The rows are grouped in 4 ways, from coarse to fine. Each group lies inside one group of the grouping before and may be the whole of it. The rows also spread widely along 14 directions, which tell nothing about the answers.
Known rows, each followed by its group in each grouping:
[ 29  23   2  10   7 -10   6   4  23   9  40   9 -17  -9 -26   5 -27 -18
 -16  10  23  24   8]
Lelad nin meba k_19
[-24 -22  36  12 -10  -7 -24 -14 -13   4 -29  -4   3  14  26  13  26 -40
 -15  13  14 -28  10]
sazu vude pab k_291
[-18  17  43 -17  24 -51  22  -6 -19  -8 -14  39  -2 -15 -16 -22 -10  21
   1  -4   6  19   2]
sazu dag leg k_805
[-28   8 -44   9 -11 -12  -1   0   9 -28 -12   9  17 -13 -18 -10 -42   9
  -7  11 -20  36   5]
Lelad nin moduz k_925
[ 21 -18  27 -27  43 -46   5  -6 -17  20  -5  -9  -2 -26   9  12  -7  -9
 -29   4  14 -18   8]
Lelad fizi Geb k_505
[-32  -3  -6  27   1  27 -19  13  -7   2  -2  15  15  19  -5  -2 -34   8
   6  -6  17   0  56]
sazu nek Vilek k_775
[-10  -2  -3  12   0  -1  -6 -18 -14 -32 -17 -34   7  16   2 -31  -3 -29
   8  -5 -16  21   8]
sazu dag kotim k_339
[ -2   7  21 -10  -5  37  -9 -15  13  -4  25   5 -11  28  -1   5  38   1
  10  15  17 -21   7]
sazu dag Rarup k_219
[-25  10  -7  -9 -17 -10 -14  16  -8  -3  -3  39 -14   1   2  24   9  16
  -8 -15   6  -2  -1]
Lelad nin moduz k_357
[ -2 -16  16   4  24 -16   5  -6 -29  14  -6 -25  -4  26  -5 -17  19  -9
  14 -11  -1  -2   3]
sazu dag leg k_906
[-11 -25   4 -10  12  -7  -4 -10 -17   8  -1  -3 -11   7   3  42 -12  15
 -10  31 -10 -41  -9]
sazu guz savo k_469
[-47  -3  19 -33   0   9   1 -19 -13 -36 -26  -1  -4 -24   4  39 -14  20
   8   4   2   1  -7]
sazu vude sozu k_139
[ -8  -1  22   1  25 -14  11  18  -4  15 -21 -25  18   3  28 -12  -6 -11
  -9  -7   4 -26   9]
Lelad fizi Geb k_256
[ 48   4  35  14  32  17 -12  -2  -1   2  12   7  -1  -9  38  -5 -18 -13
  -7 -22   7 -14  17]
Lelad fizi rif k_249
[  9  -7 -21   1 -14  10 -33  -8   1 -14 -14  25  21 -34   3 -15  -9   6
   4 -15   6  24  39]
sazu vude bedin k_575
[  4   4 -20  -7  15   0   8 -22   4 -19  -4   0  -5  -1   8  -7  16  16
  11 -19 -38   5 -37]
sazu vude sozu k_105
[-19  14 -22  19 -12  -3  -4  13  17 -19 -26   2  27   7  26 -35 -16 -13
 -13  -5 -17 -12  12]
sazu dag Rarup k_882
[ -1   2  19  19  -6   6  11  -3 -12  -3   2   3  -8  19  -7 -11   7  12
  39   2 -18   3 -27]
sazu vude sozu k_139
[  4   5 -12 -34   1  -2   6   6   6   4  15 -20   5 -10 -40 -23   0  15
  21  -2  25  17  40]
sazu vude sozu k_139
[-42  21 -31  12 -13   1   5  23  22  -2   4   3 -17  25   7  39 -16 -10
 -26   7 -10 -20 -28]
Lelad nin moduz k_925
[  2  26  33  26  19  12  30   7  -9  -7  13  -2 -22  13   7  14 -20   7
  32 -21 -14  17 -47]
Lelad nin moduz k_925
[-32  14  -8  26 -30  -3 -10  32  20  17  -7  -7  -2  10   6  21 -11 -48
 -28   2  32   3  17]
Lelad fizi rif k_249
[-17 -22  -9 -11  -6 -25 -26 -16 -16  -2  -2 -11 -19  34  -6  14  21 -31
 -37  28   1 -28  14]
Lelad fizi rif k_249
[-40  -7  -7  25  14 -20   8   4   0  -1 -32  11  33 -22  -1   0 -46   3
  -8   5   2  25  13]
sazu dag Rarup k_219
[-26  -6  -2  14 -14   3  -1  13  12  10   1  26  -2  -3 -10  37 -31  17
   3  33   1 -14  -6]
sazu vude pab k_291
[ -4   4 -16  -1   1  27 -25 -17  -3 -21  27  20 -37  23   2  40  10   0
  -8 -18  -5  -7  -6]
sazu dag Rarup k_219
[ 40 -11 -18   4  15  10 -21  -4  -7  22  33   2 -15  12  -8  -2  27  -1
   7 -28   8  13  18]
Lelad fizi rif k_249
[ 19  -7   1 -11  20 -50  -4 -15  -8   4  -6  12   0   2  12 -21  19 -11
 -32   7 -16 -20  -6]
Lelad nin moduz k_925
[  5  -1  36   8  -9  -7  10  14   2  25   1  30  -5 -28  10  40   1  14
   9  14  15   3 -36]
Lelad nin meba k_19
[-10 -29  -4 -17  -7 -13 -10 -19 -22 -23 -32   9  35   5  -2 -54  13  39
  19  37 -35 -18  11]
sazu dag leg k_906
[ 23  -6  10  -2   4 -27  24  13  31  41  12   6  16 -13  -6  -2  -2   1
 -13  55  11 -33  -7]
sazu dag Rarup k_882
[-15  10 -25  -7  -3  -4   5  33   4   1 -15 -14  12  25  31 -19   7  11
  -4  -9 -27 -47 -13]
Lelad nin moduz k_925
[-35  15  32   8 -10 -36  -6  10 -16 -11 -27   2 -19   4  24  28  -9 -51
 -38 -13  17  -7  -5]
Lelad nin moduz k_357
[ -4 -18  15  18   8  -4  -8 -49 -21 -32  -7 -15  -2  16 -12 -14   5 -24
   8  21 -17  25  -6]
sazu dag Rarup k_219
[ -3  13  30 -29  15  16   4  12   0  18  28  24 -26  19  -2  25  20  32
  10  -8  21 -43   9]
sazu vude sozu k_105

New rows. What belongs after each?
[-37  23  -1  38 -17   9  20  20   3 -14  -4   7 -12  47   5   2 -17  12
  18  15 -44 -15 -50]
Lelad fizi Geb k_256
[ 36  11  19  19  23   3  -5 -28  15  -3  42  47 -10   0 -20  -7 -19   8
  -2  20   2  19  13]
sazu dag kotim k_339
[-26 -15 -17   4  21  -9  16 -20  24  13 -27 -18  40 -10   4 -21  22   2
  -3  11  -6  17 -11]
sazu dag leg k_906
[ 15   7   9  20   4  28   3  17  19   6  13 -21   4  32  29  -9 -11 -17
  -3  16  -3 -56   6]
sazu dag Rarup k_882
[  8  -3  18  16  10   3  15  26 -21  17   8 -17 -19  37  20  12  -1   6
  25  -4 -22 -42 -33]
sazu dag kotim k_339
[ 17  18  17  10  29  18  -6  -2   1 -13  -4 -15   5  16  44 -31  10 -24
  -4 -47   0 -19  18]
sazu dag Rarup k_882
[ -9   7 -10  -1  21   7  -8 -21  14 -24 -14 -33  22   5  15 -36   6 -31
 -19 -15   0  13  25]
Lelad fizi Geb k_505
[-26 -29 -12  28  31 -10   3 -30   6  19 -19  -1  35  -6 -16 -12   4   4
   8   7  -1  38   9]
sazu vude pab k_291
[  9   9   6   6 -12  -4 -13  -9 -32 -31  11  23 -33  13 -10   0  -2   3
  19 -21 -15  18  -4]
sazu dag Rarup k_882
[-18 -12  44  16  -5   0   6  24 -23  24  -7 -28   4  18  -8   8 -15 -15
  19  23  26 -11  21]
Lelad fizi Geb k_256
[ 33  24  23  24  -5  -7  20  27  10   8  25 -29 -19  42  -8 -37 -24 -31
  14  18  -8 -35  -3]
sazu vude pab k_291
[-35  -2  17 -29   2  -5   9 -22  -7 -32 -14   6   2 -29 -16  25 -16  25
   1  26   4  25 -11]
Lelad nin meba k_19
[-20  15  40   3  24  34   9 -14 -13 -26  13   7 -24  27   6  23 -14  20
  19  -2  -6  -4 -15]
Lelad fizi rif k_249
[ 39  -1  -1 -16  -2 -12   5  14   5  23  27 -44 -21  23  -7  -9  23 -34
  -6  12  15 -36   8]
sazu dag Rarup k_882
[ 30  12 -16   6  24  14  14  11   6   9  30 -38  -5  30  -7 -29   0  -3
  18 -15 -10  -4   1]
Lelad nin moduz k_925
[  0 -18  38  -4  15 -12   7  -4 -23  11 -17  25  18 -46   3  16  -4  34
  23  -2  12  30 -11]
Lelad nin meba k_19
[ -1  10  37 -16  16 -21  -3 -37 -23 -37 -11  10 -12  -3   2 -21  20 -11
   2 -17  -5  26  -2]
sazu dag kotim k_339
[-27   3  11  12 -21 -12  10 -15 -10 -16 -24 -16   5  12 -20 -33  29 -13
  35  -2 -10  40 -18]
sazu vude pab k_291
[ 14  12 -10   4   6  -8   1   6  21  26  35 -21 -17  52 -13 -19  32 -30
 -20  14   6 -28   9]
Lelad fizi Geb k_256
[-18   1  18 -30 -20 -47  -8  15 -26   9 -19   9 -20 -19   0  26  16 -13
 -18 -10  25 -10   5]
sazu guz savo k_469
[ -6  -4   7 -17 -11 -40   9 -18  -2 -10  -6  10   4 -22 -33  -2  -4   3
  -6  40   3  28  -6]
Lelad nin moduz k_357
[-26  -7 -10 -13  30  -7  19  17  10  24   4   4  19 -13 -19  17 -32  38
   3  14  14   0  20]
sazu dag kotim k_339
[  7   8 -19 -17 -52 -19 -24  39  24   0 -21  12  21 -31  24 -14  -5 -21
 -31  20  14 -31  26]
Lelad fizi Geb k_505
[-23   9  43   4  18 -19  -4 -26 -11 -17 -14  25  -6   1   8   0  -1 -15
 -14  -7  11   3  11]
sazu vude sozu k_139
[ 15  18 -10 -11  19 -15  13  24   2   3  31  20 -16 -10 -26   9 -55  30
   2   2   2   1  15]
sazu dag kotim k_339
[-73  23   3   8  -6  -4  21  -3  19 -11 -33   1  27  38   5 -39  36   6
   1   8 -12   4 -15]
Lelad fizi rif k_249
[-22  26  -9   0 -20  -8   8   6   8 -19  -6  -3 -20  20   6  -4  21 -19
  -3 -14 -14   2 -32]
sazu dag leg k_805
[  7  -7  37  26   9   9  24   2   2  26   1  -8  22  21  -7 -34   7  14
  41  25  -3 -12  -3]
sazu vude sozu k_105
[ 19 -28 -17   3 -26  22 -43   7  -9  -9  -4  21  12 -24  17  19 -23   8
   1  15   1 -19  30]
sazu dag Rarup k_219
[ 19  19  -8 -30   6  -5  -5  -4   5 -35   8  -5 -26 -20   9  13 -30  -7
 -15 -16  -9 -14  -1]
sazu vude sozu k_139
[-12  -3   8 -65  15 -15  12  -1   3  -2   9  -8 -23   3  -1  34  14  21
 -21  30   3 -58 -13]
sazu dag leg k_805
[ -1   3 -31  22  -9   8 -17 -10  14  15  23  33   0  24 -26 -20  29   4
   3  -5   6  21  21]
sazu nek Vilek k_775
[-19   4 -10   1  22 -64  28  -4   9   9 -10  -1  19   8 -26 -42 -12  -1
 -26  33 -12   7  -4]
Lelad nin meba k_19
[-15   1  -1   3 -17 -14  11   9 -22  -1 -23   4   1  -2  -3 -18  31  19
  41 -27 -17  32 -34]
sazu dag leg k_906
[  8 -23 -17   5 -24 -18 -19  47 -26  54  -8   4 -12  -4  16  31  29  -8
   6 -35  21 -23   4]
sazu nek Vilek k_775
[ 26  10  50  14  -4  26  -3   5   4  -3  -2  22  -6 -22  48  26   4  -2
  12  -6   0 -18 -35]
Lelad fizi Geb k_505
[ 22  12  17 -37  32   2   7 -18  12 -12  15  -2  -8 -14   4  -6   1   9
  -9  -4   9 -10   8]
sazu dag leg k_906
[ -8  14 -20 -21  13 -22  -1 -16   5 -34  -9 -17 -16 -24   9  19 -16 -30
 -34 -24  -2  17  -8]
sazu dag Rarup k_219
[ -6   7  35  -4  -1 -16   0   5 -10  11 -18   9   5   4  19 -20  41  -8
   4 -18  13   0   0]
Lelad fizi rif k_249
[-10  13  13  23  24   0   7   0  28  31 -10  -1  29   0  11 -29  22 -24
  -7 -22  30  12  25]
sazu vude bedin k_575
[-25   3 -16  19  16  28  -1 -11  35   3   3   8  31  -4  -7  -4 -10   9
  -4  11  11  25  20]
Lelad fizi Geb k_505
[-18 -29 -16  -1 -18 -35 -26   5 -30   0 -29  33  -6 -13  14  30  -5   3
 -19   6 -16 -15  -8]
sazu dag leg k_805
[ 19  10  36 -17  36 -25  14 -10  -7   2   7  -4 -26  -8  22  20   9 -18
 -18 -21   9 -17 -18]
sazu dag Rarup k_882
[ 22 -10 -13  13 -30  21 -13  18  -4  10  25  -5 -19  27  -7  14   1   4
  19  26 -11 -22 -10]
Lelad fizi rif k_249
[  9  16  -4 -20  10  34 -14   0   8 -33  -7 -24   0   2  47  -8   5 -11
  -6 -36  -6 -32   9]
sazu dag Rarup k_219
[-16   9  -2  10 -17  11   3  18  24   8  18  20   2  14 -13  13 -21  15
  -7  45   7 -19   1]
Lelad nin meba k_19
[ 12 -25  41  10  30  19   0  -4 -19  22   0 -22  -3  16  27  19   7  -4
  13   3   6 -36  -6]
sazu dag leg k_906
[ 43 -16  15  22  42  10 -30 -33  -4  18  28  36  -4  24  27  -6  33  -4
 -17 -11  -5 -23  11]
Lelad nin moduz k_925
[-18   7  -9  24 -36  -9 -28  29  -1  -2 -16   9  14  46  15 -47   1 -25
 -20  15  -4 -38  41]
Lelad fizi rif k_249
[ 28  17  14   3  10 -26   7  16   3  11 -11  -7 -12 -28  34   5   2 -35
  -8 -51   7   0 -19]
sazu vude sozu k_139
[  3   6 -50  32  -5   4 -25  13   2   1  -1  43   6  20  20 -25  18  18
   1 -39 -37   2  -7]
Lelad fizi Geb k_505
[  1   0  -3  34 -23  71 -22  15  26   7  11 -26  -1  22  29  28   3 -29
  17  -6  14 -23   7]
sazu vude pab k_291
[-12 -12  32   2  10 -22  13 -23 -14 -12 -11  24   6  11  -7 -12  -5  20
   7  46 -23 -14 -20]
sazu dag leg k_805
[-36   2  13  16  19 -21  10 -12 -25 -13 -13  13  -9   5 -10  13 -17   3
   6 -14  -6  30 -13]
sazu dag Rarup k_219
[-15   6  66  -2  15 -22   4 -14 -21   5  -6 -13 -23  45  18  -3  48 -39
 -13   3  12 -34  -9]
Lelad fizi Geb k_256
[-13 -18  16  -6  18  26 -11 -27  -8 -16 -19 -19  31   8  16 -27  20   3
  14   2   3  -6  29]
sazu dag Rarup k_219
[-13 -18 -14 -11 -15 -26   8   4 -17  18  13  18 -10  -1 -49  23   3  35
  20  37  -3  20 -17]
Lelad nin moduz k_925
[ -1 -35 -27 -33 -18 -24 -16  -6 -27 -10 -22 -21   8 -28 -12   7   9  10
   3  13  -8  12   0]
Lelad nin meba k_19
[-23   7  34   4   0 -20   3  20  11  32 -10  62  12 -15  22  25   8  21
 -19  16  20 -26  -8]
Lelad nin moduz k_925
[-21  12 -23  15  30  20  17   9  29   9  11  27  15  -1   3  12 -27  42
   4  -6 -10   1  -9]
sazu dag Rarup k_219
[ 43  16  33 -27  -7   3 -23  -2   1 -14   6   0   2  -3  18 -50  27 -19
  -5 -10  22 -16  45]
Lelad fizi rif k_249
[ 16  -9  -4  11  27  32 -10  -7 -17 -11   3   7   3 -20  13  12 -31  26
  25 -37 -10  18   9]
sazu nek Vilek k_775
[ 15  -5  33   1 -17  24  -8  31 -14  26  20 -10 -15  40  11   6  23  -1
  26  12  16 -53  12]
sazu dag kotim k_339
[ 62  10  41 -35  24  10  -5  17  -8   4  29  -4 -22 -24  18  10 -17   7
   2 -16  25 -29  24]
Lelad fizi rif k_249
[ 24 -13 -30  -6   6 -14 -18   3 -15   5  -3 -23  -9 -17   7   9   5 -19
  -7 -35  -1  21   4]
Lelad fizi rif k_249
[ 10  -4  30  -5  -7  -3  -8 -28  -9 -30   4   5  -1   2 -13 -16 -10  -7
   6  40  -3   3  14]
sazu dag kotim k_339
[ 32  -4 -23  26  -8  -1  -7  17  -7  32  19  -4  -9  11 -20 -14  15  -7
  29 -26   2  21   5]
sazu vude bedin k_575
[ 61   0   8 -28  23 -14   7 -16 -13 -21  22  -6 -11 -11  -8 -31 -15  19
  13  10 -23 -13  -3]
sazu dag Rarup k_219
[  6  -1   6 -19  13 -46  23 -10  -7   9   9  -4  -1  17 -33 -33   1  19
   0  41 -15 -20  -2]
sazu guz savo k_469
[-26   4  13  44 -43  34  -4  18  12   5  -3  17  -4  36  21  23   9  -2
  17  32 -15 -25 -39]
Lelad fizi rif k_249
[ 15  -5 -34   4   4  15 -24 -38  -9 -31  30  15 -26  28 -23  -1  10  12
   3   3 -33  22  -7]
Lelad fizi rif k_249
[ 16  12   1  36 -31  -6  -6  18   8   6 -15 -27   4   9  21 -33  15 -58
   9 -24   1   4  -4]
sazu vude sozu k_139
[-30  19 -15 -26 -22  16   2  10   0 -37  -9  22  -7 -24 -13  22 -35  45
  21   1 -11   8  -7]
sazu vude bedin k_575
[-14  18  35  27  -5   0  33  20 -19   4   0   0 -13  25  -8  -6   0  13
  51  -9 -11  12 -41]
sazu dag Rarup k_219
[-13  18 -18 -10   5 -23   5   7  34  19  -2   0   1  19  17 -14  37 -21
 -34  -7   2 -39  -6]
sazu vude sozu k_139
[ 12  18  15  12 -16  -2  21  15  22  -7  -1 -39   2 -18  -3   1 -36 -35
   3  24   7  15 -15]
Lelad fizi Geb k_256
[ -1 -23  19 -11  39 -36   4  -6 -16  34 -16 -17  15  15  15 -23  30 -13
 -19  -2  11 -38  22]
sazu nek Vilek k_775
[-17 -22 -17  -4 -36   6 -19  -3 -21 -25  -8  14 -10  -6 -17  28 -24  23
  20  31 -22  -4  -8]
sazu vude sozu k_139
[-18 -14 -39  -9   0   1  -5   9  -8  14  -8 -26  -5  -5  -5  24  18   1
  14 -37   2  14  -5]
sazu vude sozu k_139
[-24   0  15   5  -6 -18 -12   3 -24 -32 -39   4  12 -15  24  -7 -32 -10
 -12  -7  -7   4   9]
Lelad nin meba k_19
[ -8 -25 -37 -49  11 -23 -23 -34 -17 -36  -3 -19   3 -23 -34   1 -19   3
 -26  21   2  23  44]
Lelad nin moduz k_925
[-18  10 -35 -18  -5  24  21  18   5 -21   3 -26  -9 -16  -9  31 -30  31
  30 -13 -16  16 -31]
sazu dag Rarup k_219
[ 28 -30 -10  -1 -15  -7  15   4   6  25   1 -13  23  -7 -12 -16  20  25
  35  49 -23 -11 -32]
sazu dag kotim k_339
[ -2   5  50 -21   5  17  22  14   4   1  -7 -32  20 -24  -8 -10 -31   8
  28  21  35  -7  33]
sazu vude sozu k_105
[ 13  18  22 -26 -29  25 -14  -3  15 -33  10 -11 -27   1  31  29  10 -27
 -18  21   4 -43 -17]
Lelad nin moduz k_925
